There are 7 hidden switches. A switch that is on adds its own fixed numbers to the row, and there is some noise. The rows also spread widely along 8 directions, which tell nothing about the answers.
(in the rows, 128 means zero)
Known rows, each followed by its switches (1 for on, 0 for off):
[108  71 134 143 147 139 131 114 152 159 177 157 146 139 176 149 143 115]  1 1 0 1 0 0 1
[121 115 129 117 122 134 111 117  57 136 139 187 107  55 169 102 138 109]  0 1 0 1 0 0 0
[137  92  93 118 124 133 103 145 139 172 163 144 150 200 146 116 161 133]  0 1 0 0 0 0 1
[156  94 100 115 154 134 163 126 106 161 154 120 137 103 158 127  97 122]  0 1 0 1 0 0 1
[105 116 115 143 109 145 114 153 117 175 174 165 114 159 203 135 159 125]  0 1 1 1 0 0 0
[176  74  77 110 125 114 127 159 142 187 128 140 117 107  87 111  89  92]  1 1 1 0 0 0 1
[132  64 134  94 124 136  92 136  85 179 180 160 103 142 152 132 148 118]  1 0 0 0 0 1 1
[142  88 121 144 168 137 130 117 122 145 151 135 148 139 166 144 146 116]  1 0 0 0 0 0 1
[131 106 101 149 107 105 159 115 152 157 140 160 131  93 135 111 104 113]  0 1 0 0 0 0 1
[157 108  91 140 166 149 114 117 100 111 114 146 167  98 160 110 160 133]  1 0 0 1 0 0 1
[136  69 130 111 137 138 112 130 102 175 188 152 118 140 169 142 137 116]  1 1 0 0 0 1 1
[150 119  96 204 113 108 163 153 161 176 129 162 104 100 149 136 104  94]  1 0 1 0 0 0 1
[156  58  94 121 159 125 173 123 169 162 161 109 154 125 122 138  79 116]  0 1 0 1 0 1 1
[132 126  99 187 171 148 131 158 145 137 113 133 156 140 162 125 149 110]  0 0 0 1 0 0 0
[137  69 136 182 119  99 152 103 156 148 163 195 109 109 141 150 110  84]  0 0 1 1 0 0 1
[162 125  85 187 133 136 159 168 131 179 132 141 111 115 160 129 112 115]  1 0 0 1 1 0 1
[115  92 103  93 180 167 142 176 137 192 156  66 140 149 175 146 110 127]  0 0 1 0 0 1 0
[140 126  75 124 112 128 184 132 131 174 161 107 138 110 179 119  97 156]  0 1 0 0 0 1 1
[114  88 108  95 169 165 136 167 145 204 148  80 136 128 171 144 111 124]  1 0 1 0 0 0 1
[159  25 121 124 114 105 137  74 141 139 216 182 124 192 129 158 140 134]  1 0 0 1 1 1 1

New rows. What belongs after each?
[104 104 121 114 167 159 116 150 127 166 116 118 145  84 153 109 125 112]  0 0 0 0 0 0 1
[146  63 131 127 140 112 140 101 126 157 178 159 129 131 145 146 123 104]  1 1 0 0 0 0 1
[115  92 115 124 156 148 137 133 133 144 150 132 146 101 164 125 120 119]  0 1 0 1 0 1 0
[154  41  84  89 164 136 133 138 180 174 146 102 160 159 101 138 109 119]  1 0 1 1 0 0 1
[144 110 112 144 151 131 125 121  99 129 137 156 139 107 161 121 146 112]  1 1 0 0 0 0 0
[139  67 113 129 161 146 150 133 140 162 158 126 128  98 145 139  99 117]  1 0 0 1 1 1 1
[174  82  83 133 155 135 161 172 144 197 132 107 114 121 107 128  78 106]  1 0 0 1 1 0 1
[ 69 131 134 195 131 151 119 130 165 150 139 167 149 117 212 130 177 125]  1 0 0 0 0 0 1
[128  90 136 168 160 135 134 118 129 141 151 159 133 118 161 134 132 101]  0 0 0 0 1 0 1
[166  87 114 183 140 120 139  88 107 105 171 200 131 115 175 140 138 108]  0 1 1 1 1 0 1
[127 120  96 145 175 167 119 163 130 149 105 114 157  74 165 109 133 122]  1 0 0 0 0 1 1
[154  61 104 119 178 133 175 115 152 153 154 114 147 102 124 137  73 108]  0 1 0 1 1 0 1
[157  79  95  98 134 122 157 138 123 183 166 120 118 144 131 136 104 122]  1 1 0 1 0 0 0
[ 98 104 126 124 150 135 160 110 141 148 122 127 142  44 152 116  97 115]  0 0 0 0 0 0 1
[131  93 133 149 157 139 149 142 113 180 161 134 116 122 176 147 115 104]  0 0 0 1 0 0 1
[106 114  93 171 159 150 180 164 209 188 152  91 153 166 174 147 111 126]  1 1 0 0 1 0 0
[100  83 147 187 223 179 120 134 153 117 142 138 167  83 211 159 141  85]  1 1 1 1 0 1 0
[118  90 131 130 142 139 131 106 114 143 161 154 138 120 176 132 144 126]  0 0 0 1 0 0 1
[ 92  39 145  96 108 118 113  98 164 169 201 173 130 156 135 135 134 117]  0 1 0 0 0 1 1
[142 103 121 159 158 139 160 124 102 141 175 136 114 120 196 154 117 118]  0 0 1 0 1 1 0
[132  54  91  91 117 109 149  88 170 138 158 144 147 140 111 132 122 136]  1 0 1 1 0 0 0
[126  51 111  87 222 177 134 183 168 198 117  54 148  78 105 127  63  93]  1 0 0 0 1 1 1
[149 107 119 199 141 130 122 129 123 145 171 179 131 156 203 155 164 105]  1 1 1 0 0 0 1
[116  69 125 145 148 143 133 148 159 173 161 143 125 117 157 144 110 100]  0 0 1 1 0 1 1
[111  79 122 133 147 149 128 148 153 188 166 127 135 163 170 148 142 124]  1 0 0 1 0 0 1
[ 80 118 109 180 160 168 129 182 204 185 104 118 155  99 165 120 129 109]  1 0 0 1 0 0 1
[133 105  93 141 134 135 143 144 145 165 121 137 136  92 140 115 117 121]  1 0 0 1 0 0 1
[130  94 111 163 175 150 132 175 166 186 130 114 135 126 158 146 116  92]  1 0 1 0 0 0 1
[ 76  99 113 141 152 148 126 136 196 143 115 134 168 118 137 112 140 119]  0 0 0 1 0 0 0
[ 95  55 117 119  67 105 142 119 204 199 191 182 109 146 130 139 113 116]  1 1 1 1 0 0 1
[124  86 118 137 130 137 142 139 139 182 170 151 117 126 154 130 109 113]  0 1 0 1 1 0 1
[ 96  80 148 122 202 181  88 150 120 159 147 131 149 113 177 126 143  98]  0 1 0 0 1 0 1
[157  92 119 141 171 155 124 161  86 175 166 128 116 153 192 154 135 107]  0 0 1 1 0 0 1
[171 124  94 192 137 127 141 175 112 177 148 153 108 156 169 139 136 101]  1 1 0 1 0 0 0
[151  69 103 120 190 170 105 167 126 170 154 113 139 125 157 137 117 105]  1 1 1 0 1 1 1
[ 80  85 137 117 151 143 123 123 157 154 132 136 143  98 145 124 137 111]  1 0 0 0 0 0 0
[143 133  99 212 142 141 109 221 154 208 105 154 111 118 142 115 124  69]  1 1 0 0 0 0 1
[ 63 115 123 133  97 143 148 107 163 166 170 149 134 117 198 127 149 160]  1 0 0 0 1 0 1
[124  85 111 148 149 121 149 132 173 148 138 138 146 109 123 123 101  97]  0 1 0 0 0 1 0
[128 106  92 122 153 159  95 189 134 182 104 126 138  75 131  92 119 103]  1 1 0 0 0 1 1
[129  74 102 149 138 147 113 178 170 193 152 147 122 127 146 135 117  99]  1 1 1 1 0 1 1
[ 76 131  87 154 116 167 115 190 189 186 108 138 127 104 161 105 138 126]  1 0 1 1 1 0 0
[129 111 115 160 114 130 128 128 113 156 143 175 114  97 168 123 145 120]  1 0 0 1 0 0 1
[159  69 118 155 112  99  93 128 131 148 141 208 105 132  98 118 135  76]  0 0 1 0 0 0 1
[166  79  94 164 102 112 128 177 147 199 164 181  76 163 113 137 109  82]  1 1 1 1 1 0 0
[ 81 109 118 109 122 121 184  90 160 145 143 121 146  78 158 122 103 143]  0 0 0 0 0 0 0
[ 79 106 131 104 119 156 123 130 121 183 177 135 123 138 197 125 149 150]  0 0 0 0 1 0 1
[127  85 101 118 129 138 121 150 152 187 156 137 133 140 156 131 128 117]  1 1 1 0 0 0 1
[138  94  94 141 129 140 173 124 140 163 173 133 130 104 177 136 104 142]  1 1 0 1 1 1 1
[153  92  96 130 143 140 164 139 126 181 184 109 132 184 189 161 125 141]  0 0 1 1 0 0 1
[140  65 132 140 142 126  91 152 127 176 145 174 105 126 125 135 134  76]  1 0 1 0 0 0 1
[162  72 118 102 163 129 141 113  92 156 159 123 132 126 147 141 122 118]  1 0 0 0 0 0 1
[171  84  95 143 173 136 114 183 130 173 132 115 134 179 111 129 123  92]  0 0 0 0 0 1 0
[158 141  92 161 134 123 160 165  96 173 125 127 108 119 158 121 114 112]  0 0 0 0 0 0 0
[127 131  96 180 112 118 152 159 152 173 140 154 113 123 163 126 116 103]  0 1 1 0 0 0 0
[145  80 115 132 155 130 145 110 118 141 164 139 139 157 159 149 144 124]  1 0 0 1 0 0 0
[137  81 130 153 174 162 110 186 119 200 154 133 107 135 175 156 128  84]  1 0 1 1 0 0 1
[ 35 111 171 165 117 129 149  81 162 131 162 180 133  85 204 138 149 120]  0 0 0 0 0 0 0
[147  92 104 103 155 133 152 153 118 188 145  98 121 138 138 137 107 117]  1 0 0 0 0 0 0
[125 144  96 194  90 108 189 114 141 142 152 166 115 107 197 137 126 133]  0 0 1 1 0 0 0
[125 115 134 191 139 121 140 141 131 157 138 168 109 119 165 140 139  91]  1 0 0 0 0 0 0
[144 103  92 153 122 131 117 148 135 158 130 162 128 123 143 115 135 113]  0 0 1 1 0 0 1
[120 118 108 178 140 131 138 111 153 127 132 163 160  95 174 119 147 119]  1 1 0 0 0 0 1
[108 107  77 128 127 141 186 118 179 155 153 109 148 125 174 137 114 160]  1 0 1 1 1 0 0
[135  65 134  88 159 133  93  93  78 106 135 181 139  70 121 103 140  98]  0 1 0 1 0 0 0
[ 92  70 122 143 176 162 130 137 197 172 174 112 177 181 185 157 149 127]  1 1 0 1 0 0 1
[133  78 103 144 150 146  96 173 153 167 145 151 139 159 132 124 146 101]  1 1 0 1 0 1 0
[136 143  93 154 142 168 139 169  89 171 124 133 107  56 203 119 119 128]  1 0 1 1 1 0 1
[134  38 121 115 153 157 103 179 150 208 177 135 101 154 132 151 111  94]  1 0 1 1 1 1 1
[154  82  83 140 180 145 156 144 166 159 145 104 166 141 152 141 104 117]  0 1 1 1 0 0 1
